There are 3 nested groupings, the coarsest first. Each group lies inside one group of the grouping before and may be the whole of it. The rows also spread widely along 10 directions, which tell nothing about the answers.
In the rows, zero is written as 128.
Known rows, each followed by its group in each grouping:
[151  84 109  93 109 195  92 161 127 151 138 161 150 118 146  57 124 144
 138 104 165 130  68 153 169 124 185]	J906 J536 J913
[ 81 117 141 118 149  97 116  96 122  89 117 126 111  97 123 150 116 178
 146 146 100 117 154  81  86 125 118]	J573 J24 J404
[154 115 123  67 116 145 125 143 131  93 121 173 169  78 113  91  84 169
  98 117 169 114 132  94 123 119 173]	J573 J93 J730
[148  72 130  71 106 106 121 173 176 137 131 133 152 119 106 175 169 173
 107 146  74 133 132  79 169 136 183]	J906 J470 J799
[104 132 102 116 102 104 144  91 145 118 126 152 139 124 130 198  61 182
 107 141  53 111 126 114 136 137 121]	J906 J536 J363
[140 109 119 141  77 140 139 142 138 149 141 165 135 147 112 185 140 141
 114 112  99  95 104 138 180 137 126]	J573 J24 J404
[127 122 143 112 143 148 118 129 141  95 176 173  67 101  94  99 127 184
 144 155  70 126 131  76 124 136  85]	J906 J536 J913
[111 102 163 129 105 108  97 103  84 122  91  97 170  78 123 109 131  80
 134 109 196 105 146  94  95  95 175]	J573 J93 J730
[ 78  96 171  90 107 102  94  82 142 113  98 114 105  70 129  80 101 163
 183 163 124 131 101  53 111 130 163]	J906 J536 J913
[137 111  94 130 146 140 100 150 102 138 123 157 136 109 178  78 118 111
 145 124 131 166 118 103 143 110 190]	J906 J536 J363
[107 114 166 151  89 121  92 133 132 154 135 143  67 102 105 125 183 105
 196 163 104 127 135  89 139 117 143]	J906 J470 J799
[115 108 136 109  67 104 108 144 161 122  95 142 136  86 117 138 141 161
 134 149 143 110 111  92 160 135 172]	J573 J24 J404
[119 128  73 169 163  59 102 116 116  98  85 131 133 105 214  75  94 107
 126 123  93 198 118  70 150 118 167]	J906 J470 J799
[149  97 131 153 116 178 123 104  56 118 136 127 186 137 136  99  92  85
  93  42 171  91 102 163 130 104 113]	J573 J24 J404
[103 131 112 112  95  98  72 176 192 101  93 156  95  65 117 107 171 183
 146 180 154 120 125 113 146 137 166]	J573 J93 J730
[136  88 107 152 163 120 110 133 101 126 136 113 142 132 161 113 144 103
 110 101  94 151 119 106 146 114 137]	J906 J536 J913
[129 109  85 108 130 164 113 131 102 134 127 140 187 114 148 146  92 142
  93  95 144 114 134 167 124 108 177]	J906 J536 J913
[127 168  86 174 143 151 100 160 101 120 147 194  94 100 130 133 148 110
 143 136 145 119 179 149 105  96 127]	J573 J93 J730
[110  91 106 110 127 135  74 151 127 122 102 101 163  89 142 109 149 143
 119 123 165 120 128 146 129 112 184]	J906 J536 J913
[123  90 113  95 105 148  94 118 115 123  97 114 189 104 154  87  78 142
 111  97 169 120  86 145 140 118 184]	J906 J536 J363

New rows. What belongs after each?
[123 103 106 115 105 186  94 136 117 126 121 156 153 125 138  97 107 164
 128  88 175  98  83 191 145 127 149]	J573 J24 J404
[106 153 139 206 104  59 116 112 106 116 115 116 104  82 120 185 151  68
 125 162  90 120 192  68 116 100 112]	J906 J536 J363
[145  81 176 118 118  90 145  97 102 113 137  93 171 117  96 172 122 104
  82 102  72 116 161  48 118 112 123]	J906 J470 J799
[ 89 106  67  98 190 146  76 152 125 122 126 128 139 118 163 145 129 190
 135 138 111 142 153 167  94 114 175]	J906 J536 J363
[ 98  89 142 122 143  61 104  95 143  83 106  90 122 101 144 106 106 157
 124 145  73 148 110  51 130 137 122]	J906 J536 J363
[ 99  88 128 118 164 134  96 114 138 118 146 134  82 143 142  97 130 175
 170 132  57 151  97 112 130 140 111]	J906 J470 J799
[154  77 147 105 152 153 120 112  95  77 157  98 179 127  98 104  99 144
  61  71 110  95 124 124 113 118  81]	J906 J536 J363
[114 125 147 112  82 104 102 149 166 127 122 145 102  79  86 161 160 160
 146 173 106 112 160  89 135 125 154]	J906 J470 J799
[ 99  79 188 112 155 123 128  64  82 109 144  90 140 134  98 145 116 126
 134  93 103  97 139  86  70 111  97]	J573 J93 J730
[ 90  77 156 130 134 146  81  96  95 138 118  96 133 131 132 101 142 115
 171  98 159 108 100 144 100 113 144]	J573 J93 J730
[119 128 146 156 105 124 122  71  66 131 116 132 145  97 144 106  73  67
 146 103 134 128 142  90 105  96 149]	J906 J470 J799
[ 97 135 139 167  89  83 125  84 129 128 105 153  93 110 144 127 101 106
 170 143 103 128 103  73 141 129 126]	J573 J93 J730
[ 91 119  90  99 149  93 104 118 133 119  82 158 132  93 186 103  91 160
 163 152 134 167 118  84 117 124 209]	J573 J93 J730
[143  86 185 133  92 116 136  96 114 101 142 107 152 126  74 140 126 110
  88  87 115  80 114  94 135 126  78]	J573 J93 J730
[149 109 124 113 122 190 123 119  70 130 151 138 191 108 111 136  95 111
  90  78 159  91 152 156 102  92 147]	J906 J536 J913
[141  54 171  92 111 143 114 144 120 166 148 110 152 136  98 157 183 117
 140 117 103 118 131  95 137 117 173]	J906 J470 J799
[140  91 136 126 128 170 105 127  99 139 144 161 120 134 143  54 124 111
 163  96 152 131  77 123 140 120 145]	J573 J93 J730
[132 109 125 171 143 134  98 115  88  96 141 101 151 124 123 115 129 100
  90  72 115 111 138 154 122 107  85]	J906 J470 J799
[104 134 162 183 121 112  84 149 135 102 152 131  56  98  72 142 217 122
 151 153 116  88 165 120 113 117  63]	J573 J93 J730
[116 126 101  89 145 192 122 105  82 123 149 155 175 103 123 157  63 163
 106 102 142  92 166 168  74  97 156]	J906 J536 J913
[115 109 157 136 141  94 117 121 116 137 144 137  88 108 123 142 160 114
 172 158  67 153 164  38 114 115 144]	J906 J470 J799
[ 94 125  89 153 122 114  89 121 137 135 106 145 107 122 171 117 115 140
 160 134  99 150 104 140 150 127 154]	J906 J470 J799
[125 151 152 113  60 138 152 117 129 157 144 212  99  99  91 175 103 130
 170 163 118  97 147  80 126 120 155]	J573 J93 J730
[ 98 109 130 185 120  60  83 108 126  90  84  70 125  85 155  90 145  94
 113 127 122 141 112  88 149 121 119]	J906 J536 J913
[127  95 109 151 162 144  91 140 104 114 131 147 107 130 170  52 147 130
 153 104 134 153  86 120 149 125 130]	J573 J24 J404
[119  80 152 143 110 145 132  68  62 161 132  95 180 144 140 153  93  69
 126  73 120 105 110 126 118 103 145]	J906 J536 J913
[139 123 147 155 114 103 135  89  73 126 103 149 146  90 159  77  83  50
 143 108 159 144 125  42 121  99 171]	J573 J93 J730
[124 158 108 172  95  86 121 130 131 105  98 180  98  75 152 107 110 119
 140 154 131 142 128  69 160 122 141]	J573 J24 J404
[135 114  87 159 100  87 134 123 142 141 105 167 129 144 180 124 106 111
 127 119  90 158  70  92 198 139 155]	J573 J93 J730
[131 128  88 106 180  99  99 165 141  68 126 140 134  77 134 120 130 180
  89 156 101 150 183  82 107 116 143]	J906 J536 J363
[ 81  95 122 133  81  88  79 116 169 122  79  94 126  96 147 113 132 154
 139 145 123 124  70 126 170 143 152]	J906 J536 J913
[106  77 172  91  95 114 115 132 148 152 130 105 128 103  82 193 179 155
 143 160  94 100 145  83 124 127 159]	J906 J536 J913
[142 112 134  99  70 112 146 124 173 112 129 169 139 124  96 153  97 179
  95 127  94  98  89 100 175 152 118]	J573 J93 J730
[113 153  86 160 143 134 135 121 109 126 143 193  98 128 152 165 103 148
 143 132  86 131 146 124 124 119 120]	J573 J24 J404
[ 88  75 149  80 140  93  94 114 147 109 107  85 143 102 117 152 139 184
 135 141  92 125 142  93 103 128 159]	J906 J470 J799
[102 134 100 136  65  98 115 116 159 147  87 177 113 110 160 130  94 142
 165 149 124 131  76 113 174 138 178]	J573 J93 J730
[ 89  55 116 100 166 115 105  92 144 106 127  77 149 157 150 134 109 193
 110  98  58 132  72 136 139 150 108]	J906 J536 J913
[101 164  63 145 150  92 100 152 158  83 120 155 104  77 142 160 126 185
 105 170  88 135 175 123 121 122 124]	J906 J536 J913
[ 82  75 144 113 127 182  62 123 103 152 127  95 131 114 125 102 158 134
 174 112 166  99 109 183 103 110 161]	J906 J536 J913
[151 109 133 125 102 115 141 121 103  96 115 119 199  99 109 162 106 123
  58  87 144  92 152 104 128 111 134]	J573 J24 J404
[119 113  91 151 139 123 103 139 150  94 127 161  95 134 160  83 123 176
 132 118  95 142  70 127 175 148  97]	J573 J24 J404
[132 126 116 165 149 129 106 131 106 106 158 135 115 125 117 138 145 119
 108 105  83 121 160 132 122 110  87]	J906 J470 J799
[110  97 119 102 159 143 120 134 125 103 149 133 140 133 107 187 142 191
 105 114  92  98 154 141 103 126 110]	J573 J24 J404
[ 90  85 188 134  82 129  96  73  98 148 109  89 130  96 117 103 122  94
 172 121 149 102 100 100 115 113 150]	J906 J536 J913
[107  82 175 175 124  82 101 107 101 145 121  82  98 112 136 118 186  61
 168 138  91 145 125  46 134 112 134]	J906 J536 J913
[104 136 103 141  88 115 112 124 133 166  96 189 106 106 174 116 109 113
 191 153 142 149  97 102 155 122 205]	J573 J93 J730
[105  88 166 171  94 148  64 121 111 142 128  87 110 123 105 103 187  93
 158 101 139  97 102 167 141 115 108]	J906 J470 J799
[125  83 147 135  87  76 129  85 120 103  99  66 196 118 123 162  91 117
  62  93  93 102 105  98 151 128 118]	J906 J536 J363
[ 95 107 122 115 122 109 108 102 139 131 108 148 100 100 169  82  93 154
 177 155 100 163  85  69 146 134 168]	J906 J536 J913
[123  71 140  86 132 155 125  84 101 117 135 104 183 133 126 125  73 158
  99  79 111 104  99 129 116 124 131]	J906 J536 J913
[115 144  97 147 171  83 125 144 127  90 130 163  97  97 142 162 144 161
 123 157  77 149 185  67 111 118 121]	J573 J24 J404
[112 143  89  77 180 176 100 152 116 113 146 211 111  93 144  94 101 193
 168 148 151 139 162 129  75 108 182]	J573 J93 J730
[107 126 153 155 101 124  81 124 104 126 107 121 109  58 127  82 146  90
 164 148 172 119 146  95 112 100 156]	J906 J536 J913
[121 102 140  83 114  78 125 103 120  83  82 101 203  73 120 144  87 142
  78 113 159 108 151  71 100 114 174]	J573 J93 J730
[132 128 118 134 153 156 111 144 128 108 175 178  72 109 116  99 138 162
 141 144  82 132 131 105 128 126  94]	J906 J536 J913
[141 112  88  68 119 117 132 145 120 139  98 157 205  84 161 159  76 147
 101 141 135 146 157  78 124 105 247]	J906 J536 J363
[118  48 195 101  43 134 107 108 122 173 111  87 164 122  96 137 146 103
 149 116 138  89  76 104 159 128 173]	J906 J536 J363
[ 71 134 128 158 155 126  80  83  94  82 114 110 112  96 130 106 111 136
 147 110 157 101 149 157  66 107  98]	J573 J93 J730
[ 94  99 138 105 142  81 116 120 127 119 108 102 150 105 117 198 152 148
 123 141 109 115 174  89  88 113 162]	J573 J93 J730
[142  99  97 111 156 115 151 112 109 115 135 144 179 148 146 171  86 141
  81  87  87 129 132 106 126 122 140]	J573 J93 J730
[ 91 126  50 162 170 120  73 132 120 100 105 109 147 124 183 128 113 150
 104 109 118 139 126 192 127 118 133]	J906 J536 J363
[140 145  94 166 142 194 113 124  49 145 151 183 145 128 150 108 101  74
 137  76 178 113 145 180  99  86 146]	J573 J93 J730
[147 116 111 127 117 174 116 110  72 115 132 136 193 109 136 100  66 107
  85  74 165 101 126 156 115  99 145]	J906 J536 J363
[122 145 152 134 114 146 139 104  84 111 149 162 134  92  89 177 105 128
 125 123 133  82 187 104  81  98 112]	J573 J24 J404
[125 176 114 121  53 114 109 144 167 109 106 208  91  45 120  96  83 164
 151 195 140 126 129  77 159 128 166]	J906 J536 J363
[139 115  53 128 139 148 100 177 128 122 113 161 166 123 173 123 134 156
  98 103 151 137 116 170 162 119 177]	J573 J24 J404
[128 115 129 187 154 120 141  88  59 125 143 136 128 144 158 131 114  76
 130  85  96 135 132  91 119 106 104]	J573 J24 J404
[126 105 118 116  57 122  99 135 155 134  83 154 149 102 146  80 104 139
 138 121 175 118  56 128 187 138 185]	J573 J93 J730
